The rows come from 5 hidden closed curves, with some noise, and rows from the same curve form a group. Each curve winds through 8 dimensions. The rows are also pushed far along 5 directions, which tell nothing about the answers.
In the rows, 128 means zero.
Known rows, each followed by its group:
[146 100 130 139  66 156 124  95 112  73 110 128 108 149 193 130 144  97] : K907
[137 144 135 106 154 119 106 207 137 186  67 111  95  79  73 125 103 149] : K268
[118  90 171 105 121 201 175 103 134 119 137  90  92 163  85 107 136 137] : K56
[ 94  66  91 102  76 127 130 150 121  82  78 125  64 179 222 182 158  75] : K822
[111 151 114 135 149 126 136  98 138 164 168 125 161 153 126 120 125 151] : K187
[113  96 111 189 116 138 165  97 116 119 188 167 160  98 127 151 132 113] : K268
[113 104 113  85 135 174 153 131 133 144 110 135  61 161 110 144 124  98] : K187
[125 148 105  96 108  87  86 108 156 138 138 109 154 169 158 101 125 149] : K907
[149 123 154 116 118 133  82 140 114 118 111 121 107 131  97 122 133 159] : K822
[154 134 151 163 111 129 147 100 110  87 148 151 151 133 159 139 149 118] : K907
[168 148 125 177 142 104 136 113 108 148 140 120 166 103 130 117 107 145] : K907
[177 184 137 157 109 119 119 142 127 114 125 148 168  75 127 120 121 143] : K187
[122 193 155  75 128 121 102 124 166 149 135  99 159 138  83 109 127 167] : K56
[124 150  64 172 140 108 155 131 135 130 176 197 168  77 145 174 126  96] : K268
[135 144  98 126  86 112  89 166 121 100  73 141 117 104 171 154 127 104] : K56
[126 137 111 125 125  88  90 145 124 132 108 161 133 117 164 154 132 111] : K56
[177 104 144 225 118 137 156 136  87  80 132 153 153  74 155 125 127 123] : K268
[148 151 154  94  93  95  77 107 149 127 125  93 144 178 156  83 131 159] : K907
[148 103 191 101 134 176 130 143 113 116  93 115  67 160 119 123 148 136] : K822
[ 87 111  92 131 154  98 175 109 144 143 188 132 149 177 104 130 125 126] : K907
[170 134 139 126 118 135 119 162 120 102  87 157  98  96 154 146 135 101] : K268
[162 158 173 133 135 132 112 137 129 129 134 138 157 101 103 111 137 176] : K822
[ 83  73 105  89 139 165 176  73 131 116 171 106  94 168 110 151 147 117] : K56
[129 136 130 129 119 135 119 113 132 141 137 118 132 161 148 119 138 148] : K187
[160 128 183 171 133 179 154 116  99 133 120 171 128  56 101 139 118 103] : K56
[129 177 120 134 150  91 108 137 143 149 133 102 183 117 123 118 121 172] : K56
[ 95 119  59 125 131 111 161 130 152 101 177 172 133 159 147 161 146  96] : K268
[168 152 142 158 127  58  92 144 135 105 145 118 180 152 165  98 131 161] : K822
[132 161 156 129 131 111 120 126 136 132 135 117 156 109 135 109 122 125] : K268
[144  94 104 184 120 128 171 114  99  82 147 180 133 100 193 159 142  80] : K822
[113 183 141 156 133  90 139  71 153 147 210 113 220 186 116  72 108 145] : K56
[ 98 123 147 115 132 176 163 134 131 119 119 136 111 134  96 136 127 106] : K187
[129 128 142 135 131 140 140  88 133 147 166 158 154 108 101 127 125 133] : K907
[ 75 134 112 113 146 160 160  95 161 159 183 148 149 144  92 113 125 125] : K187
[122 128 151 120 103 139 126 102 128 128 137 115 129 136 102 113 108 110] : K56
[111 112 108  64 124 119  85 140 150 107  87 134  92 165 164 138 153 119] : K907
[151 157 165 138 126 149 130 143 132 136 107 111 138 120 113 106 123 151] : K56
[113  96 133 149 153 137 181  86 112 127 178 129 133 161 101 128 117 107] : K187
[156 147 116 157 138 117 128  90 138 144 164 146 178  98 128 101 102 129] : K907
[163 213 142 114 134  79  72 114 145 139 163  90 187 166 103  94 125 202] : K822
[117 146 100 130 123 104 114 169 132 146  98 147 122  88 132 158 109  92] : K187
[119  93  72 131 134  98 120 169 117 122  94 155  95 114 162 153 126 101] : K187
[ 83 100 112  83 143 115 146 154 152 135 133  85  80 211 102 115 136 130] : K268
[140 128 166  96 137 141 120 139 146 141 116 113 110 142 107 126 138 146] : K56
[145 103 201 158 133 180 163  67  98  95 154 103 144 136 110  86 136 148] : K268
[144 135 171 145 108 166 146  62 121 118 158 101 162 134 113  82 120 147] : K907
[106 138 142 142 144 105 123 133 132 141 142 115 166 123 109 109 121 151] : K187
[103 114  83 144 167 142 173 107 113 165 140 127 128 115 100 138 107 121] : K907
[184 129 161 158  95 114 130 110 111  89 135 145 133 135 175 117 135 108] : K907
[101 138 105 111 124  82 119 128 138 111 142 132 136 177 165 143 144 109] : K187
[174 128 216 170  92 146 157  92 102  57 148  69 142 177 147  70 147 143] : K268
[126 118 111 154 118  95 114 132 125 126 135 113 148 142 162 132 128 135] : K268
[158 148 101 145 114 110 107 179 124 130  94 178 120  64 159 179 130 106] : K268
[117  89 105 117 122 144 115 150 114 153  84 123  74 127 141 144 126 121] : K187
[132 121  77 135 155  88 121 154 124 150 127 143 112 128 146 155 125 124] : K268
[172 157 201 150  81 159 130 111 114 101 115 111 138 133 128  83 129 140] : K56
[101  98  97 152 126 127 163  77 116 112 172 131 149 151 143 128 138 125] : K907
[143 133 161 180 122 132 147 126 114  76 139 151 167 100 139 120 132 115] : K822
[140 145 240  98 146 176 151 106 129 101 135  68 121 197  74  60 142 167] : K822
[181 117 145 138 100  94  98 151 126  88 107 107 124 127 161 110 131 138] : K56
[159 186 116 130 146  90  92 111 132 146 165 115 171 149 117 116 125 181] : K822
[123 115  92 134 106 151 176  90 122 105 154 143 117 148 142 134 128  93] : K907
[151 107 210 127  91 193 140 119 113 110  98  95  94 114 105 100 121 119] : K268
[125 114  91 119 161  87 105 159 133 164 109 131 119 114 130 134 112 131] : K56
[ 97 147  98 119 151  68 119 119 150 160 171 111 175 149 108 108 114 155] : K187
[169 103 184 129  92 140  99 147 115  62 109 134 101 161 160 122 163 143] : K822
[113 159 158 105 138 144 130 140 143 131 108 100 130 152 114  95 132 148] : K187
[111 116 136  84 147 114 109 157 145 139 104  95 107 171 111 107 128 153] : K822
[ 77 149 126  69 150 154 156 109 157 177 131 107 116 176  84 112 113 121] : K907
[148 156  98 131 138  58  95 148 134 152 142 152 168 109 124 152 116 150] : K187
[139  72 122 114  98 171 150 127 112 100 104 138  49 167 152 152 135  78] : K187
[163 150 101 185 103  82  98 151 103  73 118 187 169  79 214 176 152 111] : K822
[123 104  81 107 131 101 113 164 137  98 108 144 107 117 168 164 152 122] : K56
[100  94 153 112 134 173 155 114 131 122 123 125 104 156 104 125 131 113] : K907
[ 84 110  74 106 157 154 166 102 143 146 167 145 130 106  97 172 133 121] : K56
[109  80 124 157 130 176 138 117  94 100 135 156 108 109  97 147 131 116] : K822
[148 112  84 110  83 105 105 138 124  92 109 106  89 170 190 140 142 120] : K268
[150 118 110 165 121 104 121 144 101  87 114 168 135  87 180 155 141 107] : K822
[108 143 169  99 144 134 112  97 138 120 170  97 149 188  64  89 135 172] : K822
[ 87 102  76  99 130 112 114 160 139 139 112 123  98 166 137 163 143 136] : K268

New rows, each followed by its group:
[155 113 125 159 113 101 122 131 109 114 138 154 139 111 137 157 124 122] : K187
[149 152 151 157 103  89 115  98 140 107 177 126 185 180 177 102 157 167] : K56
[ 76 107 133  92 116 182 145 137 139 130 102 120  87 138 103 125 132 114] : K187
[162 145 129 196  80 129 142 115 102 106 126 151 162  93 181 135 119 110] : K907
[122 112  88 167 144 151 151 139 101 139 105 181 122  62 138 188 125  97] : K907
[126 114 151 137 135 125 134 107 122 136 139 110 136 158 121 119 128 138] : K907
[151 130 190 115 130 168  82 156 103 130  76 119  94  95  64 121 129 165] : K822
[152 183 149 136 111 148 133 124 123 152 110 120 153  83 101 116 110 153] : K907
[130 155  57  96 156  61  81 163 153 144 132 149 129 164 146 152 124 127] : K822
[135 134 134 134 119 114 134 115 142 111 160 157 148 150 146 118 138 116] : K56
[180 171 100 150 136  51  83 155 130 148 107 146 161 105 182 122 109 131] : K907
[100 139  71  97 143 115 125 118 142 136 145 160 132 134 149 165 141 116] : K268
[162 120 146 129 127 144 128 131 117 136 107 105 111  91 101 121 106 130] : K56
[131 157 148 109 113 154 113 156 120 168  57 119 106  95 116 128 107 132] : K907
[142 129 136 126 112  83  97 140 128 139 108  99 136 131 151 124 118 137] : K822
[127 125 115 120 141 152 168 105 138 135 154 132 113 154 125 130 130 114] : K56
[191 178 138 150  82  72  57 156 128  91 113 129 168 114 162 124 127 150] : K822
[134 142 111 106 112 132 112 186 112 116  54 141  92  77 119 169 126 115] : K187
[147 122 148 163  92 143 125 132  96 118  87 131 126  98 159 130 125 126] : K907
[ 98  83 115 184 127 140 169 103 108 107 162 162 140 108 146 135 129  88] : K187
[130 128 136  82 131 128  90 146 136 101 118 122  98 174 103 114 145 152] : K822
[138 138  96 162 137 105 134 171 126 115 123 150 145  98 135 140 132 140] : K268
[174 101 164 232 111 146 165 101  79 116 156 171 163  59 128 146 121 119] : K907
[131 112 159 169 109 117 146 138 114  96 131 112 132 138 153 118 137 114] : K268
[120 128 145 118 124 148 149  90 142 120 163 151 145 134 112 116 133 122] : K907
[172 127 199 116 104 138 119 163 118  91  71 121  96 114 149 116 140 119] : K822
[144 150 131  93 135 148 109 166 136 125  95 133 102 131 118 132 143 162] : K822
[175 106 150 148  93 128  98 152 107  96  93 145 108 131 174 138 150 144] : K187
[192 142 135 141 109  86  95 157 128  91 110 127 140 116 142 126 142 162] : K907
[ 90  96 106 109 142 117 150 121 135 101 146 110 122 208 136 115 144 134] : K187
[151 169 167 134 124 145 127  96 120 126 152 138 157 102  91 130 123 134] : K822
[114 160 112 157 145 114 146 100 123 162 154 136 183 108 128 116 110 138] : K907
[165 165 155 141  94 151 116 130 125 118 110 118 134 111 139 107 130 145] : K187
[158 164 147 149 111 116 102 151 136 139 107 122 157 106 128 112 111 145] : K56
[ 97 175  63 110 148 115 136 149 143 160 121 141 146  88 107 151 107 121] : K187
[156 133 150 148 107 146 100 127 108 149  86 155 128  67 150 138 117 120] : K907
[134 121 145 111 138 144 126 124 131 142 137 125 118 143  89 127 135 160] : K268
[106 150 129 119 134 112 122 133 135  96 135 138 155 147 140 132 147 129] : K822
[139 153 203 106 122 130 111 141 136  97 110  98 139 153 104  90 137 150] : K822
[ 95  75 112  76 121 131 113 170 127 124  68 114  48 160 138 138 137 105] : K187
[162 112 146 146 117 167 122  89 113 120 125 154 128  81 133 128 126 116] : K907
[118  97 132 111 162 156 156 138 121 151 108 151  85 113  91 142 120 103] : K907
[135 108 121 152 150 111 129 150 113 121 119 160 130 110 162 147 139 124] : K822
[152 118 209 108 103 145 108 135 116 110  92 111 101 115  96 110 122 120] : K822
[ 47  96  59  24 156 136 138 116 172 139 116 104  70 227 130 119 133  97] : K907
[103 104 132 107 136 161 142 102 116 118 123 131 111 125 131 135 140 120] : K268
[128  64 125 144 131 150 160 138  92 115 102 146  76 118 119 161 117  86] : K187
[164 184 173 116 139 129  90 150 125 125 108 142 139 110 106 130 134 154] : K822
[101 130 124  95 137 140 134 130 125 132 110 123 104 143 117 148 128 105] : K822
[ 93 109  67 148 125 140 142 170 111 121  85 155 111  76 142 167 121  98] : K187
[111 106 141 108 112  99 100 172 124 119  80 114  94 151 148 144 133 104] : K187
[161 133 127 182 120  78 121 171 117 102 131 135 146 127 164 133 140 137] : K268
[123  99 147 132 125  98 108 154 121 121 107 121 117 156 147 129 132 123] : K187
[126 161  92 120 150  85 109 139 155 142 161 153 175 121 130 129 133 167] : K822
[138 118  98 106 110  66 110 118 148 120 141  81 122 223 170  98 124 134] : K907
[ 76 138 135  83 148 155 156  71 148 146 168 105 136 160 106 115 126 114] : K268
[ 83 116  74 115 159 140 129 153 130 170 101 178 111  77 120 193 122  95] : K56
[173 121 136 142  72  70  80 138 121  77 109  98 126 177 204 102 139 136] : K56
[177 143 153 168 107 106 137 131 122  81 133 127 161 130 152  95 130 136] : K907
[ 85 124 129  67 146 161 156 126 149 175 112  98  97 150  98 137 123 129] : K822
[134 145 103 167 119 118 139 100 133 144 176 167 171 121 146 130 129 134] : K56
[154 135  63 124 133  84  67 171 121 130 102 149 108 118 140 156 117 132] : K822
[130 128 167 116 125 103  99 114 125 121 132  78 147 145 121 113 135 165] : K56
[149 163 128 142 125  90  95  98 126 144 171 127 177 127 123 127 126 166] : K822
[103 101  73 199 138 113 151 107 111 150 162 187 163 104 159 150 110  91] : K56
[ 69 105  56 154 182 150 193  89 130 166 179 146 161 109  84 141 105 120] : K907
[ 52  90  48 131 169 185 220  88 118 183 152 149 113  77  82 170  90  74] : K822
[112 121 101 133 123 125 152 139 115 112 112 120 112 127 135 140 116  91] : K187
[126 134 120 120 145 102 121 172 123 123  99 153 131 100 108 159 125 126] : K187
[ 87 121 149 127 129 136 132 105 135 141 148 126 151 138  90 103 115 126] : K56
[149 107 119 162 133 141 180  81 104 113 177 130 132 143 114 123 115 114] : K187
[ 97 130 105 128 161 177 171 122 106 176 120 133 123  78  49 161 100 133] : K187
[147 106 164 154  99 151 137 120 115 116 142 148 116 108 127 146 136 112] : K268
[129 121 126 163 103 147 127 131 129 120 133 170 140 100 154 140 135 112] : K187
